There are 5 ways to turn a row about zero (a turn may also mirror it). The second row of each pair is the first, turned, with some noise. The first 50 pairs use one turn. New pairs use 2 turns, one after the other, and a turn may come again.
Known pairs, each followed by its turns in order:
[ 18 -50   2 -10  11 -59  17   2  -2]
[ 47 -38  23  36  35   9   1  -7   6]	dageb

[  9   9 -51   7  33   0 -18   1 -13]
[  2 -27  15  25  25 -12  25  34 -12]	tazor

[-11  59   2 -11 -26 -11   1  19  -9]
[-18  28  23 -14   3  14  18  15  54]	tazor

[-58 -59 -24 -13  -1   2  44 -26 -39]
[ 22  53 -35 -26 -19  -9   9 -34  71]	Vok

[-12  13  -1  13 -21   3  -1 -52  51]
[-18  -5 -45  -2  -5 -11  24 -51  24]	pagom

[ -1   9  -4 -35 -10  -4   9  -5  54]
[-4 19 62 11 -4  1 13  8  2]	Vok

[-14   1 -16  -8   9  -1  -2  10   3]
[-6  0  5 -4  3 -1  0 11 18]	Vok

[-26   3 -11  42  -1  25  -8  -1   1]
[-29   1  -3 -24  -7   7   2 -19 -37]	dageb

[ -6  -1   4  23   8  -9   1  17 -34]
[ 18 -22 -16 -24  11  -2   9  15  11]	tazor

[ 42 -50   3  -8  59  48  11   1   2]
[ 26 -26  39 -51   3 -50 -41 -13 -23]	pagom

[ 32 -14  10  10  16   4  23 -14   9]
[ 28  -1   6 -14  -7 -21   3 -10 -27]	Vok

[-12  14 -11 -20  -2 -11  37  32 -20]
[ 22   8  -5  27   7 -12 -18  24  34]	Vok

[-11  24 -21   3  59  -2  24  19  13]
[ 31 -34  15 -19   2 -13  21  42  27]	Vok

[24 -3 28 26 43 14 -7 15  0]
[-24  28 -44 -18  -6  23  13   5   7]	Degir

[-16  32  -9  16   6 -15 -41 -17  -5]
[-37   7   8  -1 -19  32  26 -12  -9]	pagom

[-14  -3   6  -2  -1  24  -2 -25   2]
[  9  14  -3  12  18 -12  -4  24   1]	Degir

[-32  -4 -26  28  24  10 -17 -25 -38]
[ 10 -33   8  -9  15  -3 -17  58 -16]	tazor

[-11 -39  25   9 -11  42  -7   2  -3]
[ -9  21 -12  29 -19 -17  14  44   4]	Degir

[  2 -28  -8 -13  -7  -1  -1   4  40]
[ 23 -17   3  11  -8 -20  28  15 -18]	dageb

[ -1   1 -59  33   0   2  -5  11  -8]
[-44  -8   5  24   4 -15  -9 -18 -40]	dageb

[ 49 -25 -21  25   2  16 -16  25 -23]
[-26   1  25  -5  33 -23 -28  15 -47]	pagom

[ 42 -14   3   1   2 -14   0  14  -2]
[ -5  26  13   0  11 -28 -16  11  -7]	pagom

[-26  42   2 -21   0  22  -1  -4   2]
[-28  30 -11 -17  -8   9   8  32  10]	dageb

[-29 -45   6  13  11   9 -13 -35  43]
[  1 -13  20  -5   4 -10 -49 -26 -51]	tazor

[ -3 -29   6   7 -13   6   2   5  13]
[ -2   4   9  21 -11   2  22  10   1]	Degir

[ 59  14  12  -9  57   7 -27  52  -5]
[ -9   8 -19  38 -14 -17  35 -59  61]	dageb

[-43  19  12 -18 -38  37  18  32 -12]
[-48  37 -18 -48 -14  -2   2  21  11]	tazor

[ 35   0   8  11  15 -12  16   2 -48]
[ 26 -26 -36   9  -5 -32 -19 -12  -9]	Vok

[  6  51  -1   4   4  25  10  -5 -28]
[ -8   6 -12 -26  15 -17 -41  -2  33]	Degir

[ 9 -4 -1 10  0  7  6 28 23]
[ -3   9  -1 -11   9  -7  24 -23 -10]	tazor

[-39  -5  -8 -28   2  12   2  18  10]
[-48   4  -5 -10  13  -9 -12   1  -4]	tazor

[  5  40   2 -33  30  15   0  10  -3]
[ 26  20 -21 -32  -3  -1 -36 -11   2]	Degir

[ 21 -24   7  30  16   9  -5  37 -30]
[-11  -6  45  -1  31  -1 -33  18 -14]	pagom

[ 42  13  17   7 -32 -43  17   2 -15]
[ 46  17  -9   7 -15  -2  12 -19  52]	tazor

[  2   7   2 -29 -19  17  30  48  12]
[ 46  15 -25  -7  23  15 -19  26  -3]	pagom

[-41   7 -11  35   8 -21 -55   2  27]
[ 24 -48 -40  16  30  15  37   5  -1]	Degir

[ -2  -1  33  -1 -21  10 -30   0 -15]
[ -5 -11   3 -23 -43   7  -6   1   9]	tazor

[ -6   0  -5  -3 -51 -26   4   3  -9]
[ -4 -35  37  -1 -11 -24  11  -8   5]	Degir

[  6 -48 -16  -8   2  52  19 -18 -22]
[-23  39   8  48  -8 -11 -29  29 -13]	Degir

[ 26   6  54   3 -13  29  -6   0   1]
[-23  -8 -18 -32  -2 -11 -37  23  28]	pagom

[ 12  -5 -11 -23  -9  26  20  -2 -13]
[  2   2 -31   0   6 -24 -15  14   3]	dageb

[-23  18  -7  -5 -24  -2   1  -8 -36]
[ -2  -1 -22  27   3  21 -12 -18  28]	Vok

[-39 -10  19 -10 -13 -30  32 -16  -6]
[ 23 -12  -4  37 -18  -2  19   5  43]	pagom

[-36  -1  -6  49  -3  -5   7   8  -7]
[-14 -34  -3  18  13  26   6  26  31]	Degir

[12  8  9  0  7  0 31 20 33]
[ 29  12  27   5   7 -10   5  27 -15]	Vok

[ 18 -20   0  31  -2 -10   6  27 -15]
[  0 -31  -8  14  -5   7 -12 -36  -5]	dageb

[ 14  24  20  59  27  -2  59  16 -59]
[ -8  -8  39  55 -10  23 -85  -7   8]	pagom

[ -3  -2 -33  26   6  -7   6  42 -22]
[  9 -11 -24 -15  36  -8 -22  26  21]	Vok

[15  1 58 59  5 59 -1  6 25]
[ -6 -19 -22 -73 -43  -4  17 -52   4]	dageb

[ 10  18  -7  -3   9 -17  -3 -18  35]
[ -9  -6  33   1  -2 -14  22  15  13]	dageb

New pairs, each followed by its turns in order:
[ 20 -17   4 -21  15 -40  -4  20  13]
[ 16  10 -11  15 -22   9 -27 -36  13]	Degir Vok

[  6   4 -11 -22   6  33 -18  -6   6]
[-16  -3 -24  22 -14 -17  -6  16  14]	pagom tazor

[  0  -4  27   0  17  -3   9 -29   4]
[ 14  -6  21   8   6 -11  32  -5  -7]	pagom Degir

[  1  -8  38 -43  59  -5   3  10 -17]
[ 17 -47   9  35 -33  20 -31  25 -26]	Vok dageb

[  1  -8 -45   6  16   0  -2  20  -1]
[-11  -8 -13 -32   4  27  -2 -26  -8]	Degir Vok

[-11   3 -43 -26   2 -21  54   3  16]
[-19  38 -30 -15  13 -43  29  24   4]	Degir Degir

[ 16 -10 -44  -6  18   0  -4  18 -28]
[  3 -28 -19 -22  24   5  34  -9   8]	dageb Vok

[  6  -2   2  12  -5 -38 -14   0  -6]
[ 11 -10   3 -18   6  19   5  15  31]	pagom Degir

[ -5 -13 -22  16 -51 -31   1  -3  -1]
[-20   7  23   0   1  21  37  40  -6]	Degir Degir

[ -8 -17 -13  23  -4  -5   4   5  -2]
[  2 -18  -8  21   5   3   1  -8  15]	tazor tazor

[ 17 -45  -1  19 -21   0  25 -12   2]
[ 26 -38  12   5  30  -7 -10 -19   5]	pagom tazor

[  2   8  -2  55 -49 -13  14   6  14]
[ 25  -8  -6  -3  19 -18  -3 -40  52]	Degir pagom

[-17 -10   6  -8 -23   1 -29  -2   0]
[-11   6  -8   0 -22  -5 -29  -1  20]	dageb dageb

[ 26  16  -5  -2   2  -7 -23  -1   0]
[ -3   3   4  15  12  10  23  -7 -16]	dageb Vok

[-22  -3   9 -21   3   2  15   1  59]
[-18 -31   3  -7 -48  24  13 -20  10]	tazor pagom

[ -8   2  -1  -7  -4 -19 -29  21  19]
[-11  -9 -18  13  13   4 -30   1  13]	dageb pagom

[ -1 -14 -11   0   4 -29   7 -19   4]
[  5  -9 -22 -10  -8  19 -10  13  -7]	Degir tazor

[-23 -15  -6  33   2   3  -2   2  -3]
[ -3  -9 -19   4 -12   5 -18  30  -5]	dageb tazor

[ -5   3  11 -56  38   6 -43  13  16]
[  0  45 -33 -36  -8  35  28 -11  18]	tazor Vok

[ -3   7 -36   0 -15   8 -59  -1  59]
[-19 -49  35  -3  38 -47 -21 -28   3]	Degir dageb

[  3   2   5   3  -4   4 -28  -2  -5]
[  4   0  -2  -4  17 -15   2  -5  16]	Degir Vok

[ 12   0  17  24   3  -4 -16  12 -25]
[ -1 -13  10 -17   7  25   9  11  24]	pagom pagom

[-10  26  -3  27  25  59 -35   6  -8]
[ 27 -43 -16 -33  28 -13   3  34 -28]	Vok pagom

[  2  -1  36   0  -7  18 -15  17  -2]
[ -6  -1 -21   4  13  23 -26   4  15]	Vok Vok

[ 12   2  -1   9 -24   6  -2   4  31]
[ 24  25   5   6  13  12  -6 -15  -2]	Degir tazor

[-31  -3  -9   3 -36 -11  -1  54  -6]
[10 -1 18 20 18 18 31 50 10]	tazor dageb

[  0  59 -23 -25  -5  -2 -59 -20   2]
[-31  55 -22 -10  -2 -16  -6  59  14]	pagom tazor

[ 12  -2  -4  40   2   1   9 -19 -59]
[-11 -18  24 -41   8 -23 -17 -42  14]	Vok Vok

[ 38   2   7  44 -31 -27  -6  -9   1]
[ 28 -39 -13  21  16  15 -11  42  -5]	Vok tazor

[-59  11  -9  42  -8  -5  46  51  18]
[ -2 -38  36  24 -50 -34  23  27  47]	tazor Vok

[ -9 -31  -4 -17  12  -2  -5 -45   1]
[  9  11  -6  33   3 -37  10  10  23]	pagom pagom

[ 25  -8 -14 -24  39  -1  17  12  -1]
[ 21  -6  14 -27  24 -22  34   6   2]	dageb Vok

[  6  -4  22 -18  20  10  -8  26  19]
[-31   0  -3  22 -12  18  15 -16  11]	pagom tazor

[ 40 -14  15 -10  -1  37  22   8 -31]
[  4 -13  38  47  12 -31  -3  -7  -2]	dageb tazor

[ 16  51  59   8  18   5  59   1 -19]
[  2  37  31   1 -79 -27  13 -11 -32]	pagom dageb

[ -2 -11   6   7  14  -4  -9 -10  18]
[-13 -17   9  -4 -13 -14   1   5   1]	tazor pagom

[ -8  19 -10 -25 -59  -7   3   5   0]
[-13  24  42 -14  11  13  -8 -25  31]	tazor tazor

[-54   9   8   9  -7  -3  -2   1  41]
[-37 -28   7  -1 -13  42 -27   6   9]	tazor tazor

[ 44  -3  50  -2 -38 -30 -17 -13   0]
[ 17  -9  66 -40  -2  16 -12  15 -13]	Degir Degir

[-43   4  -2  -1  28  -8  -4  -1  12]
[ 30 -17   0  -1 -13  19 -33  -5   1]	dageb pagom

[  7  11  -5 -14   2   2 -29 -11 -39]
[ 16   8  16  -3   6  -7  -2   1 -50]	Vok dageb

[ 13 -10   3  -7  -4 -59 -19  16   8]
[ 34 -10   4  39  14  10  25  33  -5]	pagom Vok

[-19  -2 -10 -17  -5  -7  31  28 -43]
[  0  -7 -46  41  10  16 -17  -7   7]	dageb Degir

[  8  13 -24 -20  13  19 -42 -13  -1]
[ 20  -3   7  22 -10 -16  22  39 -15]	Vok Degir

[-52   2  13  47  21   9   2  13   3]
[ 33  -4   3 -30  54   4 -16 -13 -22]	Degir pagom

[  9 -11  -2  -2  23  19   6   5  -1]
[  6  -3   8  -3 -21 -17   3 -14 -10]	Vok Degir

[-59   8  25 -33  59   4  22  29  15]
[  6  81   4  -4 -21 -44  26 -26   5]	pagom Degir

[-16  37  14 -14   8  -2 -15  -1   1]
[  7  15   0   2 -12  -3  -6 -30 -31]	Degir Degir

[ 59  27 -20   0   2  17  44   0 -53]
[ 37  13  44  27 -17 -42 -10 -53  -6]	Vok dageb

[-29  36  26 -13  -8  25  34  12 -19]
[-22 -22 -14  -7 -48 -32  -5 -25 -13]	Vok dageb

[  8  47  25 -34   5  -7   6 -59 -17]
[ -9  15  34 -44 -32   3  41  -6 -42]	tazor tazor

[-12  -5   2  -3  30   3  -5   9   2]
[ -4   2  -7  16  -2   7 -12  20 -13]	tazor Degir

[-15   3 -13   1  38  23 -22 -16  59]
[-14 -55  34   2 -31  14 -20  16  22]	tazor pagom

[ -8  -9   1 -47   0  -9  -6 -10  -8]
[  1 -10  27 -15 -21  18   0  20 -16]	Vok dageb

[ 50  16  -1  13  25  22  -7 -18  -2]
[ -8 -19  -9  20  17 -12 -55   6 -10]	tazor pagom

[  1  23  40  19 -30  24  -5  51 -14]
[-11 -32 -32 -27  20  25 -44  31   8]	Vok Vok

[ -5 -15   0 -10   3  14 -13  24  -4]
[-23  -8   5   0   5 -15 -20   1  -7]	dageb dageb

[ -9  37 -21 -10 -32  -4 -31   6 -12]
[ 11   3 -34  29  16  18  15  38   5]	Vok Degir

